The rows come from 4 hidden closed curves, with some noise, and rows from the same curve form a group. Each curve winds through 8 dimensions. The rows are also pushed far along 5 directions, which tell nothing about the answers.
(in the rows, 128 means zero)
Known rows, each followed by its group:
[134  99 131 146 162  96 109 134 150 117 123 160 149 102  91 133 111 140
 127 119] => Q_379
[111 139 127 125 155  99 125 146 132 142 119 125 140 155 149 121 133 132
 138 163] => Q_455
[ 93  89 157 122  83 134 153 166 113  47 201 141 114 152  50 139 133 111
  80 112] => Q_455
[109 109 116 120 127 146 161 158 124 146 125 127 157 166 127 135 130 129
 136 149] => Q_378
[117 123 131 151  99 139 120 106 139 112 141 130 129 117 139 121 135 147
 135 139] => Q_471
[132 128 151 123 116 131 118 159 110 119 129 165  89  98  82 137 153  96
 103 100] => Q_455
[126 120 124 142 130 131 120 102 147 102 119 128 132  93  91 121 148 147
 129 115] => Q_471
[133 155 128 102 125 129 103 140 119 135 126 152 142 129 163 112 127 143
 136 107] => Q_379
[134  98 130 126  74 154 155 139 105 130 159 174 141 151 164 144 107 146
 140 118] => Q_471
[124 132 134 136 170 130 148 127 131  90 154 132 128  78 122 148 113 146
 104 136] => Q_379
[101  99  97 134 129 163 187 156 129 142 145  81 158 165  71 149 122 107
 121 141] => Q_379
[121 121 113 130 167  86 143 117 143 119 114 133 144 129 131 146 134 159
 143 121] => Q_471
[ 97 151  92 124 189 123 148 155 151 194  76  56 148 138  49 144 140  65
 133 147] => Q_455
[159 149 117 151 124 183 143 126 102 180  58  84 104 144 241  77 141 136
 143 144] => Q_379
[ 89 143 109 117 129  74  92 161 148 125 115 134 137 103  41 105 121  76
 121 109] => Q_471
[139 128 135 152 126 131 111 125 122 130 134 112 104 127  85 142 164 104
 126 123] => Q_378
[114 122  94 123 150 174 173 123 143 152 114  55 170 166  97 137 135 132
 134 134] => Q_455
[113 104 124 109 139 137 154 131 137 110 153 116 152 157  53 173 150 128
 124 120] => Q_471
[121 111 144 145 116 113 124 124 130 111 133 145 117 106  81 139 121  94
 126 143] => Q_378
[117  82  96 122 146 115 170 124 156 155 162 127 171 165  97 185 104 148
 148 152] => Q_455
[114 143 120 116 101 122 119 180  98 143 120 132 136 193 162 105 152 116
 141 109] => Q_378
[167 121 114 143 143 184 160  70 136 108 145 115 145  75 164 126  97 199
 121 122] => Q_471
[ 87 123 141 149 129  54  87 187 131 113 150 165 117 107  56 135 115  52
 118 137] => Q_379
[ 85 140 114  91  89  94 120 166 113 143 141 117 138 213  66 137 181  76
 150 138] => Q_455
[127 108 151 134 145 116 128  98 158  78 198 171 133  62  77 170 104 167
 103 136] => Q_455
[161 124 156 109  58 237 164 124  78 122 130 126  59 122 138 115 181 131
  93 108] => Q_378
[111 148  93 117 155  44  79 132 156 137 122 181 189 120 202 106  87 169
 174 135] => Q_471
[114 118 131 106  85 158 183 138  99 121 164  97 142 205 151 136  96 116
 123 135] => Q_455
[122 133 134 138 129 166 148 108 132 126 160 100 144 129 124 142 126 138
 125 162] => Q_378
[101 149  99 120 126 134 140 162 116 163 127  73 156 199  97 143 156  90
 148 121] => Q_378
[124 153  99 118 170  93 115 151 126 168  73 102 144 146  89 121 143  88
 151 119] => Q_471
[119 116 132 124 109  91 117 117 127 111 138 139 139 175 153 118 134 142
 152 148] => Q_455
[ 98 134 129 112 124  92 113 130 150 100 157 146 165 126 102 127  95 130
 131 120] => Q_455
[123 118 140 118 133 106 146 120 129  72 162 150 129 108  98 144  99 140
 106 106] => Q_379
[113 114 129 135 107 171 168 135 116  91 200 104 130 124  47 180 120 102
  96  98] => Q_378
[144 136 109 130 108 177 126 106 130 163 102  94 114 123  89 133 178 112
 140 117] => Q_455
[134 125 128 133 143 125 129 109 132 112 164 134 149 110 108 163 114 135
 135 136] => Q_379
[124 127 124 143 138 125 120 142 125 139 118 116 136 160 148 124 153 132
 144 147] => Q_471
[105 143  99 116 158 103 128 117 153 153 130  79 168 153  89 142 109 105
 146 153] => Q_471
[133 118 138 132 129 131 107 153 129 152 110 134 110 142  85 142 171 106
 122 105] => Q_379
[118 154 116 120 129  99  81 161 122 139 111 142 138 136 114 111 160 103
 147 116] => Q_378
[143 106 138 128  91 133 149 100 118 127 143 138 130 164 164 140 106 141
 141 129] => Q_455
[127 151 142 121  71 204 138 162  77 133 157  90 103 179  98 137 196  89
 114 105] => Q_378
[113 157 137 101  96 109  94 167 111 124 155 163 112 123 121 127 131  95
 116 104] => Q_379
[ 97 152 112 114  97  91 107 176  99 161  83 117 135 192 102 119 150  41
 164 115] => Q_378
[125 144 126 126 171  66 104 122 140 131  92 137 146 126 135 121 114 127
 150 131] => Q_379
[149 128 127 143 121 192 155 107 113 148  87  64  89 150 133 111 189 128
 124 142] => Q_455
[147 107 147 127 117 191 161 120 114  98 168 164 128  83 141 147 110 164
 104 131] => Q_378
[146 110 115 129 144 176 196 109 119 123 139  95 145 146 153 167 109 160
 124 103] => Q_378
[124 100 129 132 101 141 130 159 114 118 160 146 134 161 124 140 140 130
 125 116] => Q_379
[106  96 132 131 125  83  97 155 148 105 157 172 170 151  95 126 111 140
 133 118] => Q_379
[123 130 128 135 133 112 118 149 116 101  98 133 119 126 133  95 148 127
 123 112] => Q_379
[162 117 133 139 138 189 138  77 145 130 117 123 127  72 123 137 127 155
 121 130] => Q_471
[118 124 135 121 129 102 119 115 145  81 196 147 161 110 119 137  73 147
 117 142] => Q_471
[135 120 131 149 129  81  92 124 131 118 107 146 115 122 122 115 139 116
 142 121] => Q_378
[162 136 170 155 155 159 103  98 136 101 110 124  78  49 144 108 136 141
  92 136] => Q_471
[144 119 125 119  92 177 178 131  80 162 106  99 125 214 168 141 153 114
 154 126] => Q_378
[142 157 120 164 202 155 116  72 169 139  51  67  86  25  51 129 199 125
 115 124] => Q_471
[135 128 121 134 125 147 127 111 130 122 137 114 151 133 146 121 122 144
 140 143] => Q_455
[156 128 127 144 156 197 149 110 122 145  65  74 114 131 123 111 189 150
 126 114] => Q_379

New rows. What belongs after each?
[ 99 134 112 100 106  79 112 121 149 129 147 166 163 133 128 141  93 124
 152 127] => Q_471
[132 101 139 154 126 148 133 128 125 126 134 110 135 153  71 150 157 112
 133 130] => Q_379
[ 87 159 134 134 151  99 108 165 136 124 112 101 102 116  60 127 168  70
 109 135] => Q_379
[117 128  80 122 140 132 159 128 144 159  95  79 150 154 134 122 122 133
 141 112] => Q_378
[153 144 149 136 111 198 144 112 104 151  91  74  83 147 179  99 153 122
 114 139] => Q_471
[145 116 149 139 158 148 132 133 121 126  97 117 101 127 102 142 177 123
 118 127] => Q_471
[105 116 116  96  74  89 120 130 129 101 172 154 154 168  98 132 109 117
 141 110] => Q_455
[149 138 121 140 141 133 116 144 110 157 106 126 140 142 164 112 128 122
 144 138] => Q_471
[115 134 130 123 151  90 105 114 152 134 131 124 158 143  86 146 127 122
 146 134] => Q_379
[122 137 137 134 166 113 114 143 135 127 117 142 141 119 138 122 139 147
 130 145] => Q_455
[127 127 124 115 145  91 129 112 146 116 101 157 133  95 161 108  90 148
 130 128] => Q_378
[143 103 138 160 144 128 119 110 140 122 119 123 133 132 127 134 142 145
 140 139] => Q_379
[121 132 139 118 154  88 122 116 143  84 165 160 154  89 137 135  60 149
 118 132] => Q_455
[114 122 134 129  82 133 122 170 106 162 151 130 129 193 131 142 133  79
 139 139] => Q_379
[120 149 129 122 153 112 125 101 140 119 126  95 132 113  91 134 123 107
 128 143] => Q_455
[132 129 113 117 118  96  99  99 153 117 155 166 149  94 147 122  97 159
 140 130] => Q_455
[151 109 126 141 107 136 159  88 117 142  97 129 136 156 236 113  80 153
 159 150] => Q_378
[124 157 105 101 189  91 109 123 147 148 105 126 141 102  84 147 153 123
 142 136] => Q_455
[145 135 106 118 138  89 126 119 120 163  71 142 136 146 191 118 103 124
 165 115] => Q_378
[153 138 141 140 183 116 133  75 145 110 127 112 120  83 160 133 106 164
 122 167] => Q_455
[124 131 135 141 139 138 142 125 124 135 119  90 122 138 105 133 129  96
 123 149] => Q_455
[142 158  98 154 172  94  90 121 145 201  45 129 135  97 188 100 124 124
 173 147] => Q_471
[120 125 126 135 145 107 125 102 143 116 105 120 150 141 136 117 135 148
 150 148] => Q_378
[115 134 108 100 124 107 127 136 131 145 117 133 146 170 143 120 150 147
 150 128] => Q_455
[107  93 157 148  84 190 163 166 109  95 181 121 119 141  69 141 129 102
  84 122] => Q_455
[125 145 104 139 119 155 135 137 121 160 111  87 132 139 128 106 134 110
 133 131] => Q_471
[159 114 153 118 111 165 142 106 105 100 132 152 125 146 203 126 135 185
 129 120] => Q_471
[115 149 153  96  53 114 101 167  89 101 116 186  85 127 167  70 127  99
 109 100] => Q_378
[147 123 109 115 151 141 166 123 116 146 110 104 149 167 145 138 120 147
 141 119] => Q_471
[109 119 147 146 106  99 101 144 132  64 229 165 135  98  68 155  99 120
 102 112] => Q_378
[129 116 142 133  82 133 105 169 100 109 153 170 118 152 157 115 144 126
 123 109] => Q_379
[129 151 180 135  85 131  74 152 104  88 141 158  77  98 155  77 133 102
  94 125] => Q_471
[122 154 127 103 107 123 111 151 115 140 138 140 111 130 132 131 133 101
 122 108] => Q_379
[130 103 109 144 201  62 100 104 189 129 141 187 180  53 109 160  78 177
 146 145] => Q_455
[103 123 133 112 140  77 116 168 134 108 158 162 100  92  21 157 136  79
  97 119] => Q_455
[128 116 116 126 134 118 116 156 127 126 128 136 159 144 117 108 114 128
 134 125] => Q_471
[145  77 130 146  87 142 132  99 141  93 174 173 155 129 162 133  94 188
 137 121] => Q_455
[130 131 133 112 111 130 137 121 121  86 154 150 152 137 239  83  76 199
 119 134] => Q_455
[140 114 129 125 105 168 137 120 124 127 140 132 118 127 140 120 143 155
 121 135] => Q_378
[131 129 142 140 135 138 139 105 129  90 136 104 108 106  95 134 142 132
 108 112] => Q_378
[149 104 137 130  98 197 164 100 111  97 177 127 155 152 183 135 109 186
 126 132] => Q_455
[133 104 128 145 120  92 114 120 134  93 125 158 122 110 125 121 116 136
 130 107] => Q_378
[122 137 119 131 147 117 142 136 123 134  94 114 111 139 112 140 177 125
 133 111] => Q_471
[124 148 124 137 173  80 103 151 128 142 115 136 128 113 113 136 128 102
 135 136] => Q_471
[143 145 152 133 149 143 111 127 120 139 110 130 114 133 166 131 166 150
 131 133] => Q_379
[122 151 137 128 155 119 117 145 121 145 103 119 115 135 148 112 154 122
 129 158] => Q_455
[119 120 125 123 131 111 150 108 136 148 139 134 150 165 164 172 115 144
 158 151] => Q_471
[ 97 117 111 107 146  96 144 136 151 125 116 129 128 104  33 145 126  94
 114 121] => Q_378
[153 106 145 108 115 209 187 128 101 143 153 123 115 148 128 177 130 130
 108 123] => Q_471
[144 160 116 127 118 150  98 129 118 184  54 103  99 132 163  80 185 114
 148 138] => Q_378
[132 129 114 129 149 144 132 141 123 138 121 115 139 138 115 140 161 138
 134 117] => Q_378
[100 122 152  92  70 139 134 159 104  59 197 150 127 171 115 121 136 135
  97 103] => Q_471
[150 120 139 150 158 133 152  75 141 116 123 119 121  71 119 158  95 128
 126 137] => Q_378
[115 122 116 116 149  93 137 111 151 123 166 148 164  99  99 166  69 121
 135 143] => Q_378
[108 169 122 132 162  82  67 137 149 156  94 139 142  85  78 116 147  80
 153 164] => Q_378
[102 145  80 119 172  64 127  96 169 167  80  63 159 153  67 143 127  92
 168 134] => Q_378
[176 111 172 125 106 149 113 116  99  67 167 203  93  84 165 140 129 173
 102  82] => Q_379
[108 141 108 120 154  82 116 111 161 160 117 120 155 134 108 140 120 126
 153 152] => Q_455
[124 103 108 148 135 122 159 118 139 145 137 139 150 148 176 156 117 169
 154 144] => Q_471
[153 167 135 118 106 197 111 122 106 145 102 110  60  68  76 120 204  93
 101  98] => Q_455
[ 98 172 112  97  65  80  73 185 104 155 113 152 136 191 208  53 129 108
 151 120] => Q_378
[140 104 120 137 145 158 165 139 120 146 104 102 109 121  55 155 145  94
 111  99] => Q_379
